All groups share one centre, and each spreads out both ways along 12 directions, with some noise.
In the rows, 128 means zero.
Some rows, each with its group after it:
[ 68 161 148 114 130 138 131 122 143 137 129 125 109 113 142 150 167 138
 149 106]	Z625
[145 161 116 158  94 122 123 110 150 123 146 126 147 129 128 127 164 112
 148 129]	Z8
[136 116 100 110  95 115 128 134 130 124 105 124 132 126 132 154 132 139
 107 136]	Z671
[146 107 108 101 127  91 116 137 103 166 156 164 151 132 110 131  68 114
 108 201]	Z625
[175  82 131 155  95 106  99 151  51 119 132 114 170 130  55  94 112 131
 166 177]	Z625
[171 134 168 132 151 175 155 152  90 107 136  94 123 163 109 123 108 101
 133 104]	Z625
[107  92 112 188 125 135  93 153 142 121 128 137  90  61 108 160 143 149
 130 129]	Z625
[ 79 138 166 151 143 120 122 125 127 140 120 116 105  37  93 150 166 128
 119 197]	Z795
[152 116 124  91 151 131 127 132 138 128 104 174 141 141 174 104 139 111
 135 147]	Z795
[109 143 144 143 137 152 155 126 146 104 103 104  93 125 113 141 127 136
  93  96]	Z625
[104 145 119 124 131 109 112 132 112 139 133 153 134 148 127 106 122 128
 162 115]	Z671
[153 125 130 155 138 127  89 138 107 136 175 174 138 143 101  95  99  96
 161 156]	Z795
[ 91 143 117 119 137  92  69 111  63 178 102 128 132  99 128  67 104  99
 153 177]	Z671
[122 121 144 116 127 128 145 147 123 132 140 128 121 137 108 155 112 134
 129 140]	Z625
[117 114 146 127 103 129 121 120  88 141 141 109 122  87  81 138 139 131
 148 175]	Z955
[148 143 132  94 141 117 156 131 112 115 117 131 170 194 146  88 113 119
 121 119]	Z955
[140 107 130 141 107 164 114 112  99 110 166 173 148 119 108 123 131 149
 144 111]	Z671
[110 131 138 130 113 134 119 130 135 142 138  81 133 124 123 152 134 128
 130 141]	Z955
[108 103 123 159 154 126 133 180 141 120 158 137 171 123 155 132 165 143
 149  84]	Z955
[ 98  79 104 104 162  84 114 156 137 170 108 131 111  90 146 140  97 151
 121 152]	Z795
[118 118 178 110 143 143 100 116  66 144 130 116 134  83 162 122 154 104
 157 123]	Z955
[154 117 153  99 113 129 171 102  87 112 135  77 188 155 152 106 133 125
 116 111]	Z671
[120 111 156 152 125 106 142 122 110 130 191 104 115 111 127 138 134 140
 186  95]	Z8
[154  96 150 125 136 118 120 130  78 133 128 103 109 127 124 116  90 125
 143 127]	Z671
[141 116 121 136 102  83 102 171  81 129  95 122 156  89 103 142 142 120
 120 181]	Z795
[106 141 142 170 117 163 113 102 136 126 192 138 128 103 122 141 137 132
 134  98]	Z795
[130  96 118 135 133 128  90 138 126 157 156 103 148 137 137 109 121 118
 180 141]	Z955
[139 102 142 136 171 107 138  85 133 143 164 139 143 117 145  80  91 133
 114 143]	Z795
[151 110 109 122 103 130 135 106 131 116 118 111 138 121 139 133 145 143
 125 119]	Z8
[ 81 155 163 129 137 136 106 148  99 148 149 158 133 122  73 133 131 116
 153 183]	Z625
[111 157 148 127 122 160 132 112 109 126 118  63 118 133 131 137 118 114
  99  78]	Z955
[133 130 144 142 107 139  91 142  98 144 142 117 154 115 102 143 143  97
 143 181]	Z8
[158 114 147 128 134 153 141 138  97 108 115 122 135 146  91 113 130 129
 141 141]	Z625
[140 103  99 147 129 125 102 149 136 123 150 191 118 137  98 123 120 145
 154 136]	Z625
[113 121 131 113 123 120 123 138  93 130 112 121 140 118 130 130 130 136
 124 129]	Z955
[119 144 167  92 146  92 154 125 146 147 132 123 156 175 156 124 111 112
 127 155]	Z955
[134 157 168 129 142 138 177 132 120 105 139  96 159 161 128 117 138 116
 119 100]	Z955
[102 106 155 146 185  68 127 172 129 144 152 142 165 126 163 101 126 131
 158 127]	Z955
[ 96  97 122 110 134 159 135 128 139 145 178 123 194 118 133 118 143 153
 133 133]	Z8
[113 113 128  98 124 159 178 172 100  98 141 141 174 102 146 180 197 161
 130  77]	Z625
[153 121 109  96 108  98 133 150  87 137 117 123 133 130 122 143 121 118
 128 145]	Z8
[154  98 137  86 122 131 160 164  95 122 146 142 141 163  98 155 116 145
 154 136]	Z625
[105 120 139 137 109  97  76 110 107 150 137 133 123 111 128 100 162 129
 218 143]	Z625
[119  72 123 158 133 127  89 169  74 118 138 163 124  94  53 123 122 173
 165 149]	Z795
[149  96 119 128 134 143 113 135 122 111 126 168 183 126 125 105 123 140
 104 151]	Z671
[118 135 142 116 141 113 127 143  94 140 113 120 127 129 117 113 120 119
 141 148]	Z671
[ 83 156 136  84 144 130 156 121 147 117  36 133  87 111 131 124 197 156
 156 121]	Z8
[105 132 119 185 116  73 122 100 118 143 154  74 143  90 106 115 104 126
  99 145]	Z795
[105 137 103  88 127  80 152 136 122 138 101 120 114 114 151 140 142 138
 145 106]	Z8
[114 145 103 137 144 134 113 176 126 140 146 122 127 132 154 159 113 100
 108  85]	Z795
[131  75 117 116 106 123  99  96 123 128 141 147 138 122 155 108 134 164
 159 108]	Z795
[133 124  89 157 147  83  95 138 119 157 164 139 114 108 160 106  92 104
 142 122]	Z8
[141 114 124 115 128 119 143 158 152 121 123 131 116 125 153 173 154 128
 145 121]	Z955
[ 87 135 104 105 118 134  86 144 143 172 148 171 148  98 127 157 169 129
 176 178]	Z671
[123 144 159 123 166 129 153 142 140 125 123 128 156 145 132 107 150 119
 140 145]	Z671
[134 135 144 108 130 110 157 102 137 122 127 135 124 115 152 135 156 130
 134 128]	Z795
[179  90 106 124 156 157 125 161  98 129 120 132 144 118 116 108 118 117
 137 149]	Z671
[139 121 100 119 121 112 121 131 138 136 167 175 119 157 138 121 110 129
 182 103]	Z671
[100 146 143 135 158 108 126 196  93 141  86  72 136  90 142 164 120  97
  68 137]	Z795
[159 127 135 156 145 137 137 126 127 113 162 171  88 129  88 116 139 127
 197 125]	Z8
[ 99  95 156 101  87 154 113 110 115 119 122  92 185 128 139 148 164 160
 112 132]	Z8
[154 114 124 143 116  87 161 122  99 114 128 113 141  91 110 127 126 136
  97 144]	Z625
[138 104 130 119 146 173 136 152 110 121 147 182 123 114  81 144 105 139
 106 161]	Z8
[ 95 156 146 112 132 109 148 137 106 131 125 124 167 132 137 130 130 127
  89 128]	Z8
[122 158 147 124 147 151 157 141 137 117 147 123 155 177 133 118 120 122
 112  88]	Z955
[107 109 127 137 117 105  94 134 112 137 142 114 169 131 161 110 132 133
 136 110]	Z8
[113 182 163 144 122 132 167 132 129 110 162 166 109 119  86 177 153 115
 113 132]	Z8
[131 128 103  90  70 112 143  97  63 120 135 111 192 125 133 115 121 146
  91 114]	Z955
[ 98 158 123 125 154 140 149 213 102 116  80 107 120 154  87 143 125 129
 118  90]	Z795
[132 118 134 112 112 123 126 116 100 127 134 109 146 134 135 120 130 132
 135 117]	Z671
[131 122 131 108 122 136 126 124 129 128 111 123  95 147 112 126 110 136
 138 126]	Z625
[112 152 167 103 117 123 152 101  55 129 159 112 174 143  98  90 103 128
 113 146]	Z955
[120 100 133 114  91  89 122  86 130 142 131 143 110  66 113 142 170 156
 179 180]	Z795
[123 127 147 111 144 132 115 130 133 139 165 172 145 157 134 108 140 124
 189 136]	Z671
[144 122 108 133 120 137 110 113 101 130 108  95 131 104 141 102 130 110
 122 127]	Z671

New rows. What belongs after each?
[124 183 166 155 143 164 169 121 127 100 111  94 111 134  88 131 144 112
 100 106]	Z955
[131 139 109 140 100 114 157 114 107 102 127 137 149 103  95 131 148 146
 106 130]	Z955
[103 141 115  80  90  80 174 148 165 130 159 169 180 163 152 187 155 157
 125 125]	Z671
[109 117 101 119 153 126 110 160 150 147 122 138 129 111 175 148 116 119
  94 112]	Z795
[201 108 139 144 119 121 172  98 154 105 199 138 113 145 142 145 108 118
 137 103]	Z671
[158 161 113 132 113 124 131 130 119 122 158 142 155 186 126 104 116 104
 153 101]	Z795
[137 123 101 142 137 150 132 133 140 126 152 146 149 115 117 119 126 127
 118 141]	Z8
[ 87 142 127 133 122 138 100 127  96 127 109 109 149 113 129 102 154 132
 131 118]	Z671
[108 130 125 134 109 168  75 109 139 150 124 148 144 134  84 107 129 128
 142 198]	Z955
[ 89  73 122 129 138 144  77 103 132 151 109 121 125 107 118  86 124 170
 160 154]	Z795
[ 95 128 119 137 128 118  96 126 118 147 139 126 137 105 139 125 115 131
 128 112]	Z955
[136 138 148 136 123 153 141 133 161  97 117 123 149 175 117 126 144 137
 115 115]	Z625
[106 109 155 143 141 119 155  90 136 131 181 151 152  54 126 135 134 148
  90 157]	Z795
[103 108 181 146 145 159 134 165 113 109 114 100 126  85  96 167 159 144
 107 137]	Z671
[184  76 136 113 102 123 169 146 132  97 116  70 118 182 119 159 115 157
 145  91]	Z625
[128 137 178  92 124  77 183 122 160 139 187 134 143 170 162 163 133 130
 161 123]	Z671
[110 131 124  98 128 116 122 141 123 144 122 145 132 122 137 138 133 129
 133 148]	Z8
[148 119 107 116 127  77 139 135 101 132 101 124 118 136 114 104  97 128
 127 150]	Z955
[126 114 191 121 110 133 132 158 142 131 145  87 139 174  99 168 139 130
 179 152]	Z625
[122 154 161 116 141 147 177 126 101 105 138 142 141 133 116 118 162 135
 153  97]	Z625
[123 145 153 131 153 165 127 152 101 127 124 127  93 130 116 128 126 117
 141 110]	Z955
[145 142 161 140 176 146 146 129 130 116 113 132 166 161 124  69 138 107
 138 144]	Z671
[129 148 126 127 132  99 169 111 140 106 101 142  86 133 141 114 153 150
 158  78]	Z8
[ 86 127 114  94 103  53 104 112 120 176 138  90 150 115 209 159  86 120
  68 118]	Z8
[111 100 162 128 159 150 111 115 121 135 162 155 154 129 128 103 104 141
 123 144]	Z8
[113 143 143 139 134 143 120 124 112 130 130 126 102 111  98 130 125 122
 125 141]	Z955
[131 138 145 127 121 145 159 128 119 121 151 129 145 118 102 149 138 129
 114 146]	Z8
[112 137 143 155 125 125 138 118 142 125 164 105 178 131 112 113 142 133
 127 142]	Z955
[161 141 133 182 192 173 112 167 108  94 132 161 141 170 125  68  99  99
 127  90]	Z795
[156 105 117 114 146 149 154 170 183 144 131  90 137 110 166 169 171 107
 148 140]	Z671
[133 121 113 124 121 129 130 123 138 122 111 119 125 143 131 126 119 139
 113 115]	Z625
[125 126 101 102 113 103 126 157 117 142 136 125 143 141 147 153 112 125
 129 124]	Z795
[131 127 128 141 150 136 122 119 121 128 135 162 135 101 138 113 139 116
 124 143]	Z625
[128  85 161  75 150 107 129 179 130 139  81 135 157 138 168 143 169 136
 166 166]	Z955
[114 130 117 144 138  99  98 146 117 151 170 167 134 127 137 120 120 115
 170 128]	Z8
[156 100 128  95 115 116 149 133 132 142 190 130 191 170 137 127 124 129
 172 150]	Z955
[140 103 188 144 154 146 154 130 100 112 132  61 168 100 150 119 145 123
  93 122]	Z671
[113 132 162 134 134 131 126 117 109 127 125  97 126 129 129 112 139 123
 142 115]	Z671
[154 152 133 148 133 103 158 116 132 117 167 131 142 165 128 102 107 108
 123 105]	Z625
[146 161 106 169 132 102 137 115 139 113 136 133 137 148 113  84 124 115
 130 125]	Z795
[157 104 114 136 117 130 124 127 124 109 113 132 132 133 120 112 131 140
 140 120]	Z625
[125 111 181 142 117 154 128  77 144 119 168 127 114 114 137 134 131 137
 130 127]	Z8
[148 131 127 169 125 100 108 110 125 113 108 137 106 106 135  93 148 113
 156 128]	Z795
[147 114 142  74 120 102 135 114 125 155 162 172 149 106 156 154 132 109
 133 183]	Z795
[127 126  81 126 105 100 107 115 153 138 120 117 121 144 139 129  98 131
 109 133]	Z955
[120 135  97 157 104 123 125 105 117  99 114  89 163  98 173 101 168 136
 101  65]	Z625
[127 135 145  49 112  94 165 119 108 153 124 134 157 150 139 150 124 115
 123 183]	Z8
[178  71 100  93  86 110 135 144 126 116 123 109 159 178 143 143 112 153
 145 111]	Z625
[117 126 180  87 114 107 137 105  76 152 164 142 146 109 119 137 132 118
 146 177]	Z955
[130 101 113 120 138 146 129 100 154 119 164 211 133 113 125 108 136 167
 150 137]	Z795
[114 118 125 131 120 102 127 130 126 116 118 170 146  88 142 140 164 148
 118 141]	Z955
[137 126 110 135 140  98 136 139 169 110  84 136 165 147 188 115 165 127
 111 113]	Z955
[109 113 153 142 135 111 143 158 151 131 160 110 150 104 127 162 168 130
 155 142]	Z955
[107 108  84 166  96  88  47 108 101 152 134 105 158  70 169 103 147 120
 136 134]	Z625
[119  89 157 110 192 167 123 156  97 138 122 175  98 114  88 104 107 152
 162 155]	Z8
[108  71 150  93  75 127  99  84 126 137 129  84 159 123 182 156 127 164
  99 117]	Z8
[139 129 113 119 116 103 129 128 128 135 161 133 154 156 150 130 109 120
 132 114]	Z625
[126 125 142  96 136 116 106 118  93 149 113 139 128 128 156 100 118 116
 129 138]	Z955
[192 101 139 104 159  98 193  91 107 113 102 146  58  90 125 108 103 139
 129 129]	Z625
[ 98 110 141 122 126 126  92 135 105 152 132  90 131  99 156 146 135 125
 139 120]	Z955
[147 103 108 136 130 108 133 140  84 130 133 138 119  74 109 133 101 131
 113 139]	Z625
[131  99  76 147 104  99  57 137 131 131  69 131 145 118 151  94 140 132
 145 149]	Z795
[127 111 152  70 133 113 142 145 148 157 170 139 189 187 174 136 122 121
 162 142]	Z955
[141 128 132 127 166 218 111 162 127  99 121 198 130 140 103 111 162 135
 164 124]	Z625
[ 96 115 138 120 135 135 135 116 148 150 190 134 127  91 139 171 110 139
 103 135]	Z8
[105  87  99 104 122  81  99 159 109 163 160 147 154 122 155 137 104 148
 156 128]	Z955
[106 107 126 129 132 109 122 136 116 140 140 135 133  78 118 147 133 148
 122 150]	Z795
[115 115 133 123 136 111 149 144 107 135 136 107 169 139 100 111 107 150
 100 142]	Z795
[121 122 143 122 113 157 121 149 102 110 127 130 175 155 106 125 175 141
 159 133]	Z625
[102 143 122 126 125  79 131 105 150 141  71 116 137  79 120 123 170 136
 109 201]	Z795
[108 168 147 119 156 113 129  70 156 146 109 164 125 130 147  76 141 110
 133 158]	Z625
[134 124 144 116 128 143 142 124 133 136 150 125 161  98 141 148 170 116
 129 161]	Z671
[156 105  63 158 136 135  87 179 124 115 158 210 127 139 151 131 113 127
 149  77]	Z795
[115 148 163 112 132 130 168 125  77 108 133 130 150 124 109 124 132 133
 113 117]	Z955
[118 139 155 109 126 113 142 121 134 133 150 146 157 143 138 129 157 126
 160 149]	Z625
[109 168 129 154 146 130 110 140  82 142 197 187 185  86 124 102 155  89
 147 129]	Z625
[150 118 118 136 125 122  97 107 103 134 143 138 178 102 180  78 164 104
 170 127]	Z625
[131  92 136 122 136 147 136 153  92 125 158 151 126 106  94 157  99 146
 106 125]	Z8
[118 131 128 143 140 141 100 136 120 150 142 122 104 130 104 119 101 118
 144 139]	Z955
